All groups share one centre, and each spreads out both ways along 11 directions, with some noise.
Some rows, each with its group after it:
[ -1  16 -11 -27  27  -5 -22  17  -7  23  13  -4  -1  18   8  15 -33   4
  22 -10  -1]
V
[  8   7 -23 -13   6  -9  -2  16 -12  10  11  -3  10  -5  18  -1 -13  23
 -21 -19   2]
X
[-29 -12   3   1  25  13 -29  15  10 -19   4   2  -9  27  -4 -14 -13 -11
  22   2   2]
X
[ -7  -4  -4 -17   8  12 -16  12   6 -23  -9 -10  -3   4  14 -11   7   5
  -7 -10 -10]
S
[ -3 -16   0 -13  13   3   0   5   3  -7 -16   4   6   9   6 -21 -10 -13
   2  -4 -21]
S
[ -4  -7 -21 -20  11   2 -21  -6   3   5  18  -2  -6  10  -3 -10   0   6
   9 -10  -3]
X
[ -4 -25 -17   1  -8 -29   7  -2  -9  -6  -6  -2   0  -6  -6 -13  22  -3
 -19   7  12]
S
[  9  -1  -6  13  -2 -12  -1   9  11  13  11   7   7  -4  15  -2 -18  10
 -17 -23   2]
V
[ -5 -16  14 -11 -10 -13  11  -5  19  -3  -9  -1  -8  16 -18   5   4   1
  -2  -5 -25]
V
[-17  -9  16   5   8  17  12  18   9  -5 -15   7  12  19  15  -6  -3  24
  -1  -3 -19]
S
[ -6  21   6  -3   5   3  -4  24   7  -9   1  -8  -3 -12  11   4 -16 -21
  -9   5  21]
V
[ 20 -51   9 -17  -7   0  -3 -24   3 -14 -10   2  12  16 -20   1  31 -33
  15 -18 -38]
P
[ -5 -16  -7 -18   5   2   3   8  -3   1  -5  -3  11   7   9  -2  18   0
  -1   3  -3]
S
[ -9 -10  -8 -32  13  -7 -10  20  13   8   3 -11   4  18   9   9  -2  -6
   3  -9  -5]
X
[ -1  -1   4   6  15  11 -30   4   9 -14   6   1  -7   5   2  -6 -18 -29
  16 -11   4]
V
[  0   0   4   0   9  -6   3   2   0   9  -2   9   2   4  -2  -5 -22 -13
   8   1  -4]
X
[  8  -3  -8  -4  -3   4   7   1   3   8  17   3  11  -4   2  -3  -4   2
 -13 -15  -3]
V
[-15   4 -13 -23  16  30   3  12  -1  10  25  -1  15   6   8  -7   1   1
   4   4  10]
P
[  1   0  -8   2  10  12  12  -4   0  24   9  22  14  -5  10 -30 -24   2
  -1  -3  -4]
P
[ -7  -2  -1  20   7  -9 -23 -14   6   4 -10  18 -20   5   4 -23 -17  19
  13  -4  -3]
X
[  1  11   7   5   0   3  -3   7  13   3  -1   6  -2 -10  15  -5 -15  -2
  -6  -7   5]
V
[ -2  -5   5 -12   9 -18   9  11  12  14  -7   4   2  10  -3  -2 -28 -24
   3  -1 -12]
P
[  4   0   9   9  -6   9  -7   4  11  -6  -3   3   0  -8  16   2   6   4
  -5 -10   5]
P
[-12 -18 -20 -19  21   7 -17  -4 -14  -3  -2   4   2  13   3 -25   6  -1
  16   7  -2]
P
[ -3   8   3  -1   4   4  -1  -3 -11  -9  -3  -2  -6   4 -10  -2  -6   8
   5   5  -8]
S
[-23 -18   5  -7   0 -29   7  13  43  -4 -20  -1 -15  14  -1 -25 -17 -10
 -17  -3 -19]
P
[ -4  18  -4  -4   6   3 -13  -9 -12   9  11  -1 -13   4  -8  10  -4  16
  20   8  10]
P
[-11 -13   2   9   7 -17   8  -3   6  19  -7  17  -2  12  -5 -14 -16  -2
  10   9  -4]
X
[ 20  14  -9  14   7  15  -3   2 -33  18  16  14  19 -17  19   8 -10  16
   4  -9  20]
P
[ 15  -6  -9   3   0  17 -29   2  21  -3  21   1   5  -6  23  -6  -2   1
  -9 -41  -2]
V
[  2 -15  -5  18   2  11 -19 -14  13   2  19  20   0  -7   5 -24  -2 -12
   5 -13  13]
S
[ -5 -20   0  -5  -4   0  -9  -9  16  11 -17   8  -3   5  22  -7  28  19
   7  -2  -4]
X
[ 13  -9   2   0  -2   0  12  -8  12   4  -5  14   7  -4   1 -25 -22 -12
 -12 -18 -25]
S
[  0   5  -8 -21  11  -3   0   2 -13   6  11  -5   0   8 -14   5 -13  -8
   8   3  -2]
V
[ -8 -17  -2   8  -5 -16  18  -3  -5   0 -15   7   3  -5  -4 -16  11  -5
 -10  16   6]
P
[ -6  10   4  -9  13   3  -4  26  11   1 -13  -2   4   2  26  -7 -23   0
  -8  -8  -3]
S
[ 11  -7  -6  -7  -8 -15   0  -8  -3  10   2  -1  -1   2  -3  10   7  15
  -4 -11  -8]
P
[  6 -10   0  -7  -9   2 -13   6  26 -17  -2  -9  -2  -8  14  -4  12 -13
 -18 -22  -3]
V
[ -2  -8  -4 -21   8  -1 -13   5   5 -14   1  -9  -5   6  -6  -7  -5 -22
   2  -7  -9]
V
[  6 -25   1  14 -12 -26   7  -2   9   5   4   2   4   9 -12  10   6  -3
  -9 -12  -7]
V
[  0   0   6  -1  15  33 -18  -8   5  -8  15  10   0  12  -8 -15 -19  -8
  22 -15 -17]
S
[-12 -14  -3 -18  12 -16   1  20   2   3 -15  -3   6  10  10  -2  -3 -20
   1   8   4]
S
[-13   4  -5  -1   5  -1  -7   8  -9 -10  -5  -2  -8  -2   4  -7   3   9
  -2  11  14]
V
[ -3  -7 -23 -15  -5  -9 -21 -16  14  20   8   2 -14   1  16  -9  23  38
   1 -11   3]
X
[ -6 -13  -1  -8   3   5  22   6  -9   2  -8   3  17   4   3  -6  12   0
  -5  10  -5]
S
[  4 -11   1  -8  -1   3  -4  -7   8   9  -4   6   2   2   8  -4   8  -1
   5  -6  -6]
S
[ -7 -34  -5 -19  -6 -20  10  11   5   7 -11  -6  11  20   8  13  33  24
 -10  -7 -13]
X
[ 12   0  -1  -3   6  13   6  -4 -13  29   3  16  19  -4  19   3  -1   8
  13  -2   3]
P
[ 11  -7 -26 -36  14  -5   3  23 -25  -6   4 -14  22  -4  14   1   4  -4
 -23 -13  -1]
X
[-11  -7   2  -6  19  13  -1  28  -2   1   0   3  18   8  18   1  -8 -17
   5   2  11]
P
[  5   9  -4  -1   7   6  10   5  -4  17   4  12  13 -12  15  -9 -19  -7
  -4  -1   9]
X
[  2  -5 -11 -26  23   1  -6  29 -10 -16  10 -12  15  12  -2  -1 -25 -24
 -10 -18 -11]
X

New rows, each followed by its group:
[  0  13  29  16  -1  35  -8   0  19   3  17   7   2   4  -1  21  -7 -15
  25  -5   6]
V
[ 10 -13   5  -5  12   3  -6   7  -5  12  -4  10  15  11  11   6 -10  -7
  14 -13  -9]
P
[-17 -17   2   9   5   7   3   2   3  -9  -5  13   1  11   0 -23  -2  16
  -2  -1  -8]
V
[  1 -20  -6 -12   6 -25 -12  -4   8  28  -2  10  -3  10   6   3  -1 -10
  18  -3   5]
S
[  7  -8 -14  -9   9  27   6  -6 -11  -3   4  11  18  -5  11 -31   1   7
  -7 -10 -14]
S
[ -3 -16   9  -4   8 -10  -4   3  16  -9 -27   7  -4  11   5 -24 -19 -15
  -1  -9 -29]
S
[ -1  -4  -3  29   1  -8 -10  13   5 -14  14   1   2  -4  -1  -3 -15 -17
 -13 -12  17]
V
[-18   2  -3 -17  14   4  -3  21  -7  -3  -5  -7   3   6   9   1   1  -4
   4  14  13]
V
[  1 -30  -6  -7  -5 -30  22   5   9  21  -1   7  15  11  -1   0   2   1
 -13  -8 -12]
S
[ -9   7   6   4   7   0  -6  11   4   7   9   3  -3   9   0  10 -15   6
   8  -2   9]
S
[  8   3   4 -10   3  30  19  -4  -4  17  16   9  23   1   3   2  -1  -2
   7  -3  -7]
S
[-3  6  9 -5  4 33  7 -2 14 22 18 13 12  6  8  0 -7  5 13 -5 -5]
P
[  2   4  -5   7  -5  13  -8  -9  -3 -11  18   1  -4 -10  -5  -4   7   3
  -4  -4  12]
S
[ -1  -9  -1   6   7 -12 -11  12   4  12   7   0   4  14   6  18  -4  -1
  10  -9   7]
V
[  0   6 -10   1   2  17   2 -11   5  27  20  16   6  -8  12 -13  -2  13
   5  -2  12]
X
[  4  -7   2   4  -7 -20  -2   8  17  -6  -2  -4  -3  -2   1   2  -5 -10
 -16 -13  -1]
V
[ -9 -15  -3 -16  12  22  -1  15  24   2  17   4  16  16  10 -14 -10  -3
  -4 -23 -16]
P
[ 14 -11  -1   4   0  -7  -7   6  -4  -4   4   2   8   0   5   7  -3   2
  -8 -23  -6]
P
[ -7   1  -4  -5  -4  -7  -7 -13   2  -5   6  -5 -18   6 -18   1   6  10
   6   5  -3]
P
[  1  -8   1 -10  -2   1  19   3   5  25  -1   9  15   4  14   2   6  17
  -4  -3  -6]
V
[ -3   6   6   4  -6  15   6   4   1 -10  -4   0   4 -20  11  -6  14 -15
  -8  14  22]
V
[-17 -15  -7   6  -6  -6   9   7   2  -3   4  -1   4   1   2  -5  21  10
 -12   9  16]
X
[ -7 -18  -5 -19  16  -6   5   0 -11  17 -34  12  10  -3  21 -23  10 -25
  15  28   7]
P
[-20 -30 -11  -5  17   6   7  14 -13 -11  -8   4  18  12   6 -26  11  -6
  -3  11   1]
S
[  8 -13 -10  -6  -3  -8   6  -7  -1   7 -12   8   6  -6  13 -20   6  12
 -13  -8 -12]
S
[ 11   4   3  -7  -4  -6  -4  -1  -4  10 -16   2  -2  -7  18   9   6  12
   1  -3  -1]
X
[  3 -15  -1  -8   1  14 -26 -18  10  12  -4  11  -5   3  19  -6  24  10
  23  -7   1]
S
[ 19  -7  18  17  -4   1  15   2 -11  19 -10  17  23  -8  15  16  -2 -10
   6  -4   5]
P
[ 15  -6   7   2  -9   6   4 -19   5  10 -11  14   3 -14  11 -13   7  -7
   3  -4  -7]
P
[ 14 -27 -26 -16   1   8 -21 -28 -23   0  -1   5   3  -1   7 -16  41  23
   9  -9  -8]
P
[-11  -4 -29  -5  17 -18  20  13 -32  10  20   7  12  10 -15 -20 -29  20
 -17   4   1]
V
[ 12 -13  -1  13   0 -19  -4  -7 -17  -9 -10   6  -2  -3 -10  -4  -5 -11
   0  -4  -2]
P
[ -7 -23 -13 -14  -1  14 -33   3  17 -19  10  -9  -5   2  18  -7  37   8
  -3 -18  10]
S
[-11  -1   6 -13   0   9  -8  12  14 -17  -1 -11  -6   4   3   2   9  -3
  -5  -3   2]
V
[ -1 -20   9  -2  -4   1   3   7  27   4   2   6   8   5   8  -3   1 -15
  -6 -15  -5]
S
[  0 -12  13  16   6  11  -3  18 -11  -5   4   6  17  10   8  20   3   1
   9  -7   9]
P
[  0   1   3 -21  18  16  -5   6   1  17   3   5   9  14   7   4 -14  -7
  22  -4 -10]
S
[  0  10  -9 -19  12  -9 -30  12   7  -8  -7 -10 -16   1  15  -5 -18  -3
  -1 -13  -1]
S
[  3  -1  11   6   2  15  10  14  -6 -11  -4   3  15  -6   8  -1  -5 -12
  -9  -3   2]
X
[ -7   1   5   7  -7  -2  24   4   8  16   0  16   5   2   7 -11 -15  34
 -18  -7 -10]
V
[ -5  18  -5  16  14   0 -33  12  10 -21   4   3 -21   4   7 -24 -47  23
 -11 -29 -10]
S
[ -4  13  -1  19   9  14 -16   2  -3 -13  -2  10  -8  -9  14 -26 -20  13
  -5  -6   6]
S
[-23  12   7 -11  13  23   1  35  -6 -17  -5 -16   9  13  16  14   8  20
  -4  10   7]
S
[-13  -5  -5 -10  14  -1 -23   0  -9  -9  -9  -4 -12  17  -2  -1   6   9
  20   6  -2]
S
[-42 -19  -3   0  21 -11 -14  21  10   4 -16   4  -8  24  14 -12   7   1
  18  25  21]
X
[  1 -17 -14 -39  19  -6 -16   0  20  14  12  -2  -1  25  -8  -9 -22 -25
  14 -20 -26]
X
[ 18   2  -3   1   3 -14  -9 -18  -4  11 -15  14  -9  -8   7 -18 -21  -1
   4 -11 -14]
X
[ -1 -30 -13 -25  -3 -13  10  -2  -2   3  -7  -3   9  10  -1  -5  28   5
  -7  -1 -14]
V
[-16   3   3  -8  16  42 -13   9  -9 -17   5  -3   6  16   6  -2  10  17
  17   2  -5]
S
[ -2   2  -6  -1   6  -6  12   7 -10  23  10   8  11   1   3   4 -12   1
   3   6  12]
S
[ -4 -11   4  -8   0  17  -7   3  11   9   1   4   8   0  21   4  24  -1
   9   0  12]
S
[-13  15   3  14   6   1  11  25  -3  -2  -3   3   6  -9  16  -6 -19   3
 -16   9  21]
S
[-16  -5  -1  -7  16  -5   6  23   6   2   3   1   9  10  -1  -7 -23 -25
  -1   7   7]
X
[ -4   3   4   2   8  14  -7   3  -5  -3  19  -1   3   7 -14  11  -6 -19
  17   4   9]
V
[ 14  15 -11 -26  -2  -9  15  -7  19  11  11   0  -2 -19 -10 -25 -36 -38
 -22  -9 -13]
P
[ -5 -22  -4 -10   3 -18   8 -12  -1  19   2   7   0  21 -22   1   1  -2
  17   7 -13]
X
[  9  -8  -8 -23   7   2 -14 -11  -9  -3 -14  -5   0 -10   4  -6  17 -40
  17  13   8]
V
[ -6  13   8  14  -9  11  10  12   4  -7   9  -2   3  -5   4  10   2  21
 -16  -1   9]
S
